There are 8 hidden switches. A switch that is on adds its own fixed numbers to the row, and there is some noise. The rows also spread widely along 9 directions, which tell nothing about the answers.
In the rows, 128 means zero.
Known rows, each followed by its switches (1 for on, 0 for off):
[160 100 141 141 138 133 122 151 123 171 143 125 122 121 130 120 143 163
 113 135 123 134 129 132 133 130 119 121 165] : 1 0 0 1 1 1 1 1
[164 121 111 129 111 131 161 159 131 157 138 156 128 131 165 122 107 131
 106 128 114 149 126 133 117 122 148 147 159] : 0 1 0 0 0 0 1 0
[172 134 146 154 113 130 109 122 121 139 178  96 141 158 119 142 104 173
 108 160  57 127 112 103 100 105  98  88 135] : 1 0 1 0 0 0 1 0
[170 105 129 147 112 154 112 136 153 164 144 139 119 111 158 122 120 144
 119 133  94 131 116 125 139 133 132 137 178] : 1 0 1 1 0 0 0 1
[160  87 107 118 128 134 126 164 122 120 110 137 144 146  98 125 130 213
  87 133 117 153 130 147  83 118 124 155 152] : 0 0 0 1 1 1 1 0
[153  89 106  97 114 131 142 167 121  94 147 147 138 153 103 129 110 176
 109 151 101 164 121 159  80 119 172 131 127] : 1 1 1 0 1 0 0 0
[123 106 112  93 100 145 181 172  74 100 139 165 142 156 101 146 152 155
 123 154 173 149 152 148 112 142 163 111 148] : 1 1 0 0 1 1 1 0
[128 123  98  80  56 158 107 134 119 117 175 147 140 152  98 119 117 151
 136 172 123 141 113 126 128 160 177 125 126] : 0 0 1 1 0 1 0 0
[171 109  80 123 106 115 105 159 149 148 154 158 110 122 197  88  63 117
 126 128 109 148 106 168 112 133 189 179 130] : 1 1 0 1 0 1 1 1
[145 122 129 132 138 120 128 166 154 131 130 134 105 129 170 128 127 115
 146 141  99 138 156 128 133 147 149 104 137] : 0 1 1 0 0 1 0 0
[141 159 119 120  50 153 132 142 111  79 151 154 144 144 158 149 148 117
 155 175 144 126 132 133 137 176 134  85 175] : 1 1 1 0 0 1 1 0
[179  97 162 131 155 125 155 166 163 194 132 115 115 133 128 107 158 166
 109 148  74 148 150 113 133 129 140 114 159] : 1 1 1 0 0 1 1 0
[148 138 112 110  51 143 130 120 138 158 194 159 138 136 140 131 111 137
 122 153  89 140  89 126 123 132 166 139 158] : 0 0 0 1 0 1 0 1
[165 104  88 142 125 160 124 158 144 136 116 145 110 126 184 114  91 129
 122 123 115 119 134 122 121 148 158 158 144] : 1 1 1 0 0 0 1 0
[171 100 176 157 151 124 148 172 139 173 107 133 118 110 153 133 188 155
 121 135 128 143 169 139 152 128 103  97 205] : 1 0 1 1 0 1 1 1
[128 134 127 136 133 113 171 171 122 129 139 145 124 160 145 163 133 137
 131 142 113 129 169 118  96 114 160  95 129] : 0 0 0 0 0 1 1 0
[148 106 152 152 156 129 105 152 134 137 124 122 112 121 128 132 157 157
 135 139 117 137 143 137 134 145  96  87 170] : 1 0 0 0 1 0 0 1
[157 100 119 147 132 138  93 152 133 124 139 134 117 116 157 127 112 140
 132 128 119 131 123 147 126 138 128 122 154] : 1 0 1 1 1 0 0 1
[176 129 137 148  93 125 158 138 120 123 164 151 145 135 166 157 115 135
 113 140  86 145 126 137 117  98 121 122 171] : 1 1 1 1 0 1 0 0
[151  94 101 121 122 154  83 153  83 110 104 125 117 116 135  97 103 149
 114 139 178 141 134 146 146 160  95 134 150] : 0 1 1 0 0 0 1 0
[159 111 115 109  81 146 123 146  99 114 135 148 157 148  92 120 134 185
 107 162 144 155 122 152 117 135 122 132 170] : 1 0 0 1 0 0 1 0
[156  95 134 105 133 129 150 177 134 152 135 132 134 147 105 123 155 183
 112 148 107 152 139 140 110 131 161 117 147] : 1 0 1 0 1 1 1 0

New rows. What belongs after each?
[169 103 139 130 138  93 157 179 131 161 136 150 128 136 149 128 131 166
 106 135 102 163 140 167  99  97 151 128 164] : 1 0 0 0 0 1 1 1
[195  79 154 116 126 107 143 164 124 104 127 132 160 145  83 131 142 228
  77 149  73 193 112 180  76  91  97 124 180] : 1 1 1 0 1 0 0 0
[179 118 121 142 121 119 178 163 140 169 142 157 132 134 180 131 108 138
 100 123  89 146 130 135 109 104 152 153 164] : 1 1 0 0 0 1 1 0
[180 102 106 135 129 126  77 143 136 166 138 118 126 126 142  82  85 167
 103 131 103 140 111 142 128 127 120 160 140] : 1 0 0 1 0 1 1 0
[161 131 114 123  93 142  63 138 189 108 144 123 128 143 137 108 124 156
 154 169  66 127 121 127 121 173 151 116 142] : 1 0 1 1 0 1 0 0
[147  87 114 141 149 160  72 151 137 162 118 127  89  97 163  95 117 129
 140 124 142 116 144 126 170 167 131 137 148] : 1 0 1 1 0 1 0 1
[162  99 124 147 172 104 107 172 146 173 135 120 102 121 169 105 109 147
 122 118 102 140 133 152 117 126 142 129 136] : 1 0 0 0 1 1 1 1
[141  89 129  91 147 105 142 195 132 157 131 151 114 134 127  99 135 136
 134 144 136 169 162 170 141 132 189 117 128] : 1 0 1 0 0 1 0 0
[146 137 155 148 116 138 156 139 115 157 147 128 136 144 123 154 162 150
 120 150 117 126 156  96 136 124 104  89 167] : 0 0 0 1 0 1 1 0
[163 127 135 124  99 117 167 151 128 138 164 150 137 139 156 147 117 136
 111 144  80 157 124 135 112 105 144 119 156] : 0 1 1 0 0 1 0 0
[161 101 121 122 139 114  60 149  96 143 132 103 114 114 125  71 102 147
 121 144 157 154 132 153 158 153  83 123 132] : 0 1 0 1 0 1 1 0
[176 121 109 137 119 126 145 149 139 207 166 151 129 123 181 106  86 119
 106 118 101 136 116 130 140 109 161 164 146] : 1 0 0 1 0 1 1 0
[182 119 122 115  80 107 101 136 119 161 194 129 131 119 160  92  81 131
 109 149 101 165  82 160 130 117 138 139 142] : 0 1 1 1 0 1 1 1
[160 129 139 146 128 124 166 165 146 149 118 148 136 143 150 148 146 154
 111 134 100 142 148 126 107 115 126 115 177] : 0 0 0 0 0 0 1 0
[160 101 111 137 122 145 123 154  89 126 124 138 134 133 141 130 104 160
 103 131 145 135 134 142 120 119 113 132 157] : 1 0 1 0 0 0 1 0
[147 104 127 144 147 125  65 146 138 132 108 116 101 116 143 111 126 164
 131 136 114 134 138 139 132 153  94 116 156] : 0 0 0 0 0 1 0 1
[155 128 128 154 129 148 110 137 160 146 124 128 118 133 154 135 134 152
 134 137  80 112 140 104 131 149 115 117 164] : 1 0 0 0 0 1 0 0
[149  81 131 126 153 126 135 155 127 176 157 126  95 120 139 114 105 136
 113 130 100 144 143 119 128 113 161 133 118] : 0 1 1 1 0 1 0 1
[166  69 126 105 143 123 149 180 146 176 129 141 118 140 113 108 135 197
  95 141  90 158 135 146  93 111 185 151 146] : 1 0 1 0 0 1 1 1
[149 111 116 116 113 142  99 153 116 110 147 119 135 149 109 120 122 167
 128 157 124 135 123 137 112 149 135 101 132] : 1 0 1 0 1 0 1 0
[154 101 140 127 146 106 136 168 106 117 136 122 135 143 100 123 134 164
 111 147 131 167 149 152 107 118 113 104 137] : 0 1 0 1 1 0 1 0
[147  92 145 119 145 123 204 174 122 167 158 153 120 142 128 143 139 129
 115 137 105 152 173 122 123  94 186 119 129] : 1 1 1 1 0 1 0 0
[125 126  85 123  94 172  99 130 115 125 148 147 119 139 146 128  97 131
 141 141 131 105 127 109 134 162 149 133 131] : 1 0 0 0 0 1 0 0
[176  92 133 123 156 120 103 161 138 175 130 105 110 121 131  80 107 157
 103 138 103 157 127 135 134 132 120 131 134] : 0 1 1 0 0 0 1 0
[152  76 124 118 166 123 175 177  92 207 124 142 119 130 120 115 119 168
  75 113 140 154 152 132 125  90 141 155 141] : 0 0 0 0 0 1 1 0
[139  96 146 128 151 144 153 156 114 168 126 133 121 136 105 135 158 166
 115 138 121 135 164 112 140 127 123 109 158] : 1 0 0 0 0 1 0 0
[176 120 146 147 137 132 102 142 164 196 146 116 113 109 168 103 124 131
 127 134  80 130 123 118 165 141 111 117 165] : 1 0 1 0 0 1 0 0
[145 106 130 115 126 123 169 173 149 116 135 153 121 151 139 145 140 144
 134 151  88 146 162 133 100 128 184 111 137] : 1 1 1 0 0 1 0 0
[138  90  78  96 106 162  93 148 105  92 117 146 128 132 104 104 103 173
 112 140 148 151 113 150 112 163 133 158 142] : 0 1 0 0 1 0 0 0
[174  80 162 142 168 108 108 171 117 154 116 104 122 121 118 117 157 198
 101 135 118 155 138 160 121 119  86 102 172] : 1 0 1 0 1 1 1 1
[141 130 110 103  93 116 118 162 107 117 151 147 137 152 130 117 117 142
 137 160 140 149 133 160 120 144 155 110 136] : 1 0 0 0 0 1 1 0
[181  72  91 119 152 138  81 168 145 170 113 121 117 117 146  74  93 185
  93 116 112 144 108 154 120 140 141 179 139] : 1 0 1 0 1 1 1 0
[121  99 126 101 137 107 161 180 107 105 126 153 130 166  92 149 142 176
 117 150 121 163 172 150  85 106 162 106 125] : 0 0 0 0 0 1 0 0
[150 144 143 176 146 112 119 156  92 138 133 128 120 121 188 142 115  97
 140 124 155 126 159 136 156 125  79  80 160] : 1 0 0 0 0 0 1 0
[168 124 124 113  90 112 116 156 108 139 165 136 152 129 139 113 118 147
 112 143 134 164 105 167 133 124 122 123 157] : 0 0 1 1 1 1 1 0
[138  96 107 100 105 146 111 150  99 140 163 125 113 132 121 109 113 152
 117 149 139 141 111 133 124 151 154 126 124] : 0 1 1 0 1 1 1 1
[179 135 152 139  78 108 128 161 153  94 126 151 155 135 149 148 160 173
 121 161 100 166 124 171  98 125 111 101 207] : 0 0 1 1 0 0 1 1
[131  93 136 111 139 108 164 175  98 145 146 159 109 122 129 121 126 113
 129 139 159 169 162 158 136 117 165 114 139] : 0 1 0 1 0 0 0 1
[155 110 148 139 138 117 186 163  87 177 145 144 136 141 132 147 139 152
  97 129 132 146 155 132 127  89 119 112 163] : 1 0 0 0 0 1 1 0
[152  99 120 126 118 148 121 151 170 134 124 148 120 138 117 123 140 177
 126 150  86 138 135 131 102 142 164 137 162] : 1 0 0 1 0 0 0 1
[169 122 130 138 124 110  90 153 159 129 142 122 114 118 171 105 107 123
 139 142  90 149 131 145 138 143 126 118 142] : 0 1 1 1 0 1 0 0
[169 112 153 134 108 107  81 141 128 109 156 116 133 137 117 127 130 177
 128 166  87 156 121 161 113 123 104  91 158] : 1 0 1 1 0 1 0 1
[145 132 103  87  31 163 158 138 125 129 182 168 140 144 134 130 120 137
 123 170 117 147  92 130 112 152 194 132 163] : 0 1 1 0 0 0 1 1
[171 103 128 153  96 143 112 137  98  83 129 149 136 118 152 149 116 158
 112 140 128 147 122 158 116 118  85 125 190] : 1 1 1 1 0 0 0 1
[158 112 140 156 139 151 120 149 118 151 105 116 123 124 146 139 150 167
 108 131 125 119 150 106 139 137  79 111 178] : 0 0 1 0 0 1 1 0
[137 147 113 118  61 147 110 118 130 151 207 151 127 134 148 121  97  99
 151 160 110 129  98 124 145 149 175 113 138] : 1 0 0 1 0 0 0 1
[130 111 113 117 109 141  95 154 143 105 118 148 105 123 142 112 142 137
 152 153 139 137 149 143 137 176 145 121 155] : 0 1 0 1 0 1 0 1
[140 112 101 131 123 144  68 157 128  86  90 141 118 127 148 116 127 157
 146 140 148 127 150 154 135 175 107 124 161] : 1 0 0 0 0 1 0 0
[154 130 131 174 167 110 134 161 126 153 137 126 112 136 185 142  98 111
 131 119 109 121 160 122 120 108 122 100 133] : 1 0 0 0 0 0 1 0
